The same things were measured in two ways. Each way mixes the same 12 hidden numbers, adds some noise and spreads widely along 6 directions of its own, which tell nothing about the thing.
Some things both ways: the first way, then the second way.
[-28,12,-10,-2,29,-5,-45,-11,-12,3,9,2,2,33,18,-4,29,-4,-1,7,-25,2,23,-8,7,19,-7]
[-12,-2,11,-1,-6,12,11,-18,5,-32,-7,21,10,-30,7,34,5,-20,32,11,-17,3,-6]

[-32,5,-19,24,36,19,-24,-12,-28,4,20,6,-6,24,-12,7,25,-2,-7,-2,-13,2,8,-10,15,-2,-5]
[7,7,11,-3,27,-11,17,-2,13,21,5,1,13,25,2,-26,-19,11,-1,-20,-16,5,7]

[12,-14,11,-31,-18,-6,-17,27,11,-16,-26,9,-12,1,25,-31,6,-13,21,4,19,0,12,6,-26,4,-1]
[-4,1,-6,-12,-11,-6,-20,-3,-20,-20,7,-17,-6,-14,13,16,24,0,8,-3,18,-28,3]

[3,30,-3,1,-6,-23,-4,3,-14,0,-26,-1,-11,-11,-14,-19,17,11,-1,4,8,14,10,0,-3,10,-13]
[2,-33,-4,-6,7,-8,-4,10,4,12,-1,15,-1,7,21,2,-3,-5,17,-18,-23,3,-19]

[10,2,2,13,5,-15,29,0,4,19,10,-21,-4,-14,-20,34,-5,-5,-10,12,0,1,-27,-14,29,-17,-7]
[-7,1,7,-14,-12,-6,-8,-6,-12,1,5,-12,-8,14,-15,-3,4,8,-8,-8,-5,7,-16]

[-22,37,3,23,14,-4,-18,-28,-16,1,-6,-4,24,11,4,27,-4,9,-3,1,-8,-6,-16,-22,24,1,22]
[-20,-12,27,-4,-18,3,3,1,1,-22,-23,6,-10,-4,-18,8,20,-23,-7,-4,-46,28,-14]

[20,13,9,-6,-1,-14,22,15,21,6,2,-25,9,-11,-12,28,-7,-5,-13,16,-9,2,1,5,-2,-1,-23]
[-5,6,7,20,7,-1,6,-18,-13,16,4,14,11,-17,16,0,-24,-22,8,9,11,15,-2]

[-7,12,-9,17,29,8,-61,24,-11,-23,-3,-2,12,17,26,31,26,-5,9,13,-4,5,3,-22,13,7,-12]
[2,12,17,14,16,10,20,23,31,7,0,-22,-12,12,-28,-33,35,17,-13,-15,-27,-6,9]

[29,32,-2,9,-3,-17,-1,24,-25,-1,-10,-14,-32,-21,-3,10,36,18,-33,3,-1,19,1,9,3,-18,-6]
[-14,-3,7,-22,8,-15,6,-13,-10,-21,1,9,7,-9,16,24,-3,-2,23,-14,-29,4,-3]

[-12,2,-11,14,-17,10,-2,-1,-15,-21,-16,-1,-4,12,5,-6,13,19,1,-5,32,55,12,16,-6,-11,18]
[11,-23,-11,13,10,-13,-2,32,31,15,-18,42,-7,2,3,-15,6,7,-27,7,-35,11,-2]

[-20,-22,11,-27,3,3,-29,-13,20,5,-13,23,22,18,18,-15,-23,-24,17,5,1,-19,3,1,-6,7,13]
[23,-11,-1,17,14,7,-23,15,7,10,-2,3,-4,5,-5,-4,27,9,-8,20,29,-19,-16]

[7,-14,-5,13,1,-1,45,-13,1,22,48,-4,-11,7,-19,3,-19,4,-16,-5,-16,11,-2,-10,-6,7,-3]
[-23,21,1,-10,-28,18,-14,-9,-22,-38,6,-32,-11,-1,-16,26,20,-6,15,-7,-5,1,-3]

[-15,11,-17,31,-4,18,13,-29,-34,-2,12,7,-15,1,5,6,13,24,-8,-20,2,6,-12,3,5,-6,29]
[1,18,8,-7,-4,-6,9,2,6,-3,1,-16,0,7,-16,-20,15,4,-16,-10,-7,-7,12]

[-3,-13,-8,-37,-6,-35,27,-5,32,13,18,-23,-7,8,0,-20,1,-16,8,19,-12,27,36,-1,-16,21,-17]
[9,-11,-10,17,7,-9,-25,-11,-7,22,7,18,-1,2,28,-7,-19,-10,-12,-13,26,-17,11]

[8,-18,-12,1,-34,16,-19,14,-13,-19,-29,34,-23,5,16,-36,31,23,15,-7,28,36,11,46,-2,2,-12]
[7,-8,-16,-19,-1,-3,-2,32,-1,-1,-3,0,7,17,4,-3,34,14,4,6,1,-1,-16]

[14,-4,7,-3,-4,-4,17,-1,14,4,4,-19,3,-9,12,26,-14,-6,0,4,0,-17,-20,-13,4,-8,10]
[-2,11,27,-12,-10,-4,-10,-28,-19,-6,4,-21,6,6,11,1,-4,-14,-10,-20,16,-13,-5]

[9,25,2,-6,-26,-2,-4,-16,-17,-7,-37,24,-14,-20,14,-14,9,22,-9,-9,6,-3,-1,31,-12,-8,21]
[-3,5,23,5,8,-11,1,-21,-15,12,3,3,15,-23,12,7,-11,-23,11,13,27,-5,-1]

[15,-11,7,-28,-16,-27,17,-10,24,13,0,2,-7,-7,6,-16,-14,0,10,13,-8,3,5,2,1,2,-8]
[6,-4,-3,9,-1,6,-16,15,2,2,7,-21,-17,3,-9,-3,33,12,-10,0,24,-24,-9]

[-2,-1,5,-22,-12,-15,3,-14,-13,9,-3,15,-27,-8,2,-23,26,13,-3,5,-12,3,14,32,-2,-8,-8]
[12,22,10,2,22,-7,-4,6,0,9,9,-21,2,10,10,-8,5,26,-17,3,23,-17,5]

[-20,-2,-13,3,6,-18,30,-23,-9,20,23,-3,-19,1,-12,6,17,-6,-3,8,-8,16,-2,0,4,6,-2]
[10,11,-2,12,10,-8,-6,-9,3,22,16,0,6,-9,-12,-20,3,8,0,6,33,-25,16]

[-13,28,-14,24,16,-13,-11,-6,-33,15,7,9,-10,-15,-12,18,35,5,-38,-4,-19,7,-11,17,14,7,3]
[11,-11,-2,-3,27,8,7,16,14,-12,-2,13,11,3,-26,-11,52,26,33,18,0,-7,8]

[25,9,12,-4,-25,-1,-33,34,-7,-13,-22,-12,-9,-17,5,-7,15,9,-15,-4,19,19,19,26,5,15,0]
[17,3,-24,20,-24,14,-29,-4,-41,-28,-12,-13,-32,-5,-7,16,7,1,-35,26,14,13,-23]

[-24,10,5,12,12,25,-25,-22,-13,-1,-16,21,19,-2,4,9,-11,-9,8,-16,-2,-55,-25,-6,10,5,24]
[3,-9,-3,-17,-18,-2,-12,22,-9,0,-11,10,4,6,3,11,12,-13,6,16,-8,22,-27]

[-10,26,-2,8,-4,-27,19,-8,-26,15,-7,9,-15,-3,-18,-31,27,16,-3,-7,-7,0,-8,4,-4,18,-20]
[6,-5,-21,6,20,6,12,19,7,6,12,-31,-9,6,-14,-32,35,32,15,-12,13,-25,20]

[-5,-6,0,14,-26,5,20,0,-10,-10,-4,19,-1,7,-12,-33,-10,13,17,-15,29,29,0,1,-15,15,5]
[0,2,-2,6,-3,1,17,-23,-9,6,1,-18,-2,-13,-17,-23,-23,-9,4,0,19,-6,33]

[21,10,3,5,13,-15,-6,24,0,1,8,-17,-4,-30,8,44,4,-17,-15,11,-4,-16,-20,-19,2,4,3]
[6,10,22,-11,-1,6,-23,-8,-14,-13,8,-35,1,13,-10,-2,34,1,3,-16,15,-25,-11]

[9,-3,-17,7,-18,-5,63,-23,14,24,10,5,1,-2,-18,-12,-37,1,-27,-14,3,17,-11,5,-28,2,20]
[-33,-5,-21,8,-29,16,-22,5,-2,-25,6,16,-19,-30,-29,30,36,-9,31,14,-6,-2,3]

[-14,17,2,1,14,-8,-18,-6,-15,2,-2,-1,3,-14,-3,5,14,-1,-8,-2,-9,-16,-1,-1,3,8,6]
[10,-2,2,2,2,3,-8,8,6,0,-9,4,-1,7,5,3,-11,7,-12,14,-4,8,-2]

[18,-7,18,21,-3,-6,36,16,-7,17,42,-9,-7,-5,-20,43,-13,-4,-17,13,0,16,-22,-9,5,5,-12]
[2,7,20,-27,15,8,19,-2,5,-35,-2,-17,20,7,-19,-12,52,18,43,-18,-36,-14,1]

[12,14,-3,14,-1,-17,19,18,-16,1,20,-26,-21,-13,-8,6,33,15,-8,-3,-10,10,-2,-3,12,8,-19]
[21,-8,-36,4,-4,-5,-18,20,-26,7,-4,-8,-10,19,24,-6,2,-1,-16,1,22,2,-15]

Other things, the second way, with their names:
<321>: [-7,3,14,-13,9,-13,-9,-9,1,17,-1,4,12,27,16,-11,-39,-7,-17,-20,-6,6,15]
<261>: [2,20,14,23,-1,6,7,-17,0,28,6,-10,8,-13,-3,-14,-34,-17,-8,18,35,0,9]
<305>: [7,-31,-1,-15,-15,-13,-9,4,-8,10,-7,5,-16,1,-16,2,-2,-2,-7,5,6,6,-4]
<265>: [-5,2,2,-8,-1,-10,-21,-6,-16,10,7,-8,-1,1,14,24,-28,-21,6,3,24,-2,-5]
<250>: [14,-23,8,-1,27,-9,40,-7,19,24,-4,7,12,9,16,-17,-30,-10,22,-27,-9,0,10]
<174>: [10,-13,7,5,0,5,-12,8,0,12,6,-20,-1,14,5,-25,37,-1,-1,-18,32,-31,3]
<26>: [-8,26,-7,5,-7,10,-17,19,-3,9,18,-51,-17,23,-19,-19,28,15,-14,-13,28,-22,10]
<14>: [25,-10,29,15,23,4,-13,0,-10,13,1,-34,-10,17,-2,-25,23,10,-20,-12,17,-16,-9]
<353>: [-7,35,-2,23,4,-4,-11,-12,-25,4,3,-30,-17,0,-5,-13,-28,-1,-42,9,20,9,19]
<182>: [-7,3,0,0,9,-11,-17,30,1,6,-4,-27,-20,25,-16,-25,26,16,-36,-7,1,-3,20]
<369>: [-14,3,-17,-22,1,-6,10,15,17,-10,8,-3,-3,11,-28,-17,25,29,16,-23,-34,-8,28]
<345>: [8,22,-16,34,-11,22,-17,-5,-11,-24,5,-5,-23,-36,-22,27,26,8,-1,37,20,-11,-22]
<313>: [22,-9,-1,27,8,-4,-7,-9,-6,42,7,-4,-8,2,-4,-29,-19,-4,-20,7,47,-10,3]
<399>: [-1,9,-24,18,-17,19,-28,38,14,6,5,-12,-25,8,-1,5,13,25,-30,17,12,-7,-3]
<383>: [1,-1,20,3,-2,5,-11,-14,-16,-8,7,-29,-3,-5,-7,-1,37,-8,5,-6,38,-29,2]
<105>: [11,-22,6,5,3,7,-4,-7,-13,-8,1,-11,-3,-7,2,-11,39,-3,18,-9,21,-22,-3]
<95>: [-15,-2,-19,-25,-13,-8,19,37,19,-12,-11,19,6,-2,4,14,9,3,14,9,-30,20,4]
<30>: [14,22,-14,12,11,-4,-8,7,3,10,9,-6,-14,3,-14,-10,-4,30,-25,11,13,-9,8]
<217>: [-17,35,36,21,18,-12,29,-25,17,28,14,-4,8,-22,7,-17,-39,1,-18,-5,11,-5,36]
<328>: [9,1,-23,17,25,-7,20,-11,22,5,0,50,12,-28,16,5,-25,7,23,10,-22,-1,0]
<269>: [-3,6,-11,0,-20,14,6,16,18,-19,1,11,-4,-20,-9,17,26,13,12,13,-21,-1,-14]
<412>: [9,-28,12,-7,21,-6,0,-2,17,9,8,12,5,5,-2,-15,27,22,20,-23,-9,-25,3]
<40>: [6,-13,23,-2,20,9,16,-20,-22,-18,-14,-17,3,17,5,-6,-4,-3,6,-13,-15,22,-11]
<100>: [35,-1,-3,28,1,6,-10,-4,-7,34,7,-17,-16,-2,-8,-25,-15,19,-35,22,54,-11,-5]
<413>: [12,-18,5,12,8,12,7,11,-4,-17,-8,-4,-8,-5,18,9,26,6,8,-1,-7,0,-12]
<200>: [-11,13,17,-9,14,-25,-1,-5,-18,5,6,-20,-7,6,-24,-15,3,8,-16,-10,-8,8,14]
<338>: [-3,9,0,8,4,-19,-14,6,-16,43,18,-26,-9,13,2,-16,-10,-15,-11,-12,37,-8,-3]
<162>: [20,6,22,9,14,10,5,-20,18,6,-6,-24,3,15,-11,-46,-19,14,-31,-20,2,-20,39]
<274>: [17,15,12,16,16,14,11,-15,9,2,5,-17,1,6,-22,-20,4,12,-1,1,18,-14,12]
<43>: [-21,-1,22,-14,-7,-5,14,-29,1,-7,9,-7,7,-22,-8,0,-2,-4,21,-12,15,-18,38]
<406>: [6,-4,2,1,29,-8,22,-3,14,12,4,-9,-4,8,-2,-26,-9,14,4,-24,-18,-8,21]
<71>: [-20,13,7,-24,2,-13,-4,-5,9,-25,-7,30,12,-15,11,30,-16,11,1,20,-20,10,26]

Some of these things the first way, each followed by its name:
[-14,-10,-14,-8,25,-20,1,-3,-6,9,40,6,-21,8,-6,-7,21,-11,7,16,-26,16,20,-23,1,4,-18]
<265>
[-11,-15,7,8,14,1,41,-4,9,9,33,-34,8,-21,-42,38,-15,-12,0,9,3,0,-9,-15,22,-22,-3]
<100>
[7,-5,6,-9,-14,-19,22,-6,2,11,14,4,-14,10,-16,-30,-9,11,6,7,-2,28,22,-7,-3,6,-13]
<406>
[13,19,19,-11,14,-24,-16,30,4,1,0,-20,5,-12,11,24,14,-16,-11,13,-16,-21,-8,-13,-1,7,-12]
<353>
[-19,38,-15,4,-1,-29,2,-28,-25,8,-13,-1,-13,-24,-19,-10,33,16,-7,1,-9,10,11,9,15,16,-1]
<313>
[-22,4,-21,22,-21,18,15,-31,-33,-14,-13,25,-18,-17,-31,-35,2,27,6,-24,31,36,12,9,5,-17,37]
<305>
[23,2,19,-21,-8,-31,28,9,23,7,27,-35,0,-10,-18,7,-8,11,-2,21,-22,21,26,-2,13,-1,-30]
<413>
[-4,9,-11,9,-14,2,-1,3,-21,-20,-20,21,-10,-9,8,-19,21,19,-4,-15,17,26,-2,18,-19,-14,19]
<182>
[44,-11,15,-22,-25,-34,24,17,18,22,27,-19,-25,-16,-4,12,-7,2,-22,25,-8,40,21,15,6,10,-20]
<345>
[20,13,12,-6,-1,-21,12,3,17,5,-6,-10,15,-28,6,29,-17,-7,-1,11,-9,-29,-25,-12,0,6,-4]
<261>
[34,6,7,9,17,-4,4,28,20,-11,19,-32,14,-13,-3,30,-25,-3,5,6,-12,-17,-11,-53,15,-14,-9]
<250>
[-19,13,-23,11,15,-17,26,-2,-13,-9,16,-17,-12,-17,-19,11,32,4,1,4,-4,28,8,-11,0,-11,-4]
<43>
[14,5,-26,39,-2,17,13,30,-26,-14,-2,-3,-21,-13,-11,9,21,7,-21,-17,29,30,-16,-1,-15,-9,9]
<369>
[-42,25,1,8,21,-29,-24,-11,-26,-1,9,-9,10,-2,-1,4,25,-8,8,3,-4,3,7,-23,-3,44,5]
<162>
[-16,-32,-4,-30,-13,-4,16,-22,20,9,-4,19,1,17,3,-47,-12,-2,21,-1,2,5,17,20,-23,12,-9]
<399>
[-10,12,-8,5,7,9,-15,-10,-27,6,-10,8,-19,-11,-4,-8,20,2,-21,-14,-1,-16,-1,13,-2,-8,20]
<30>
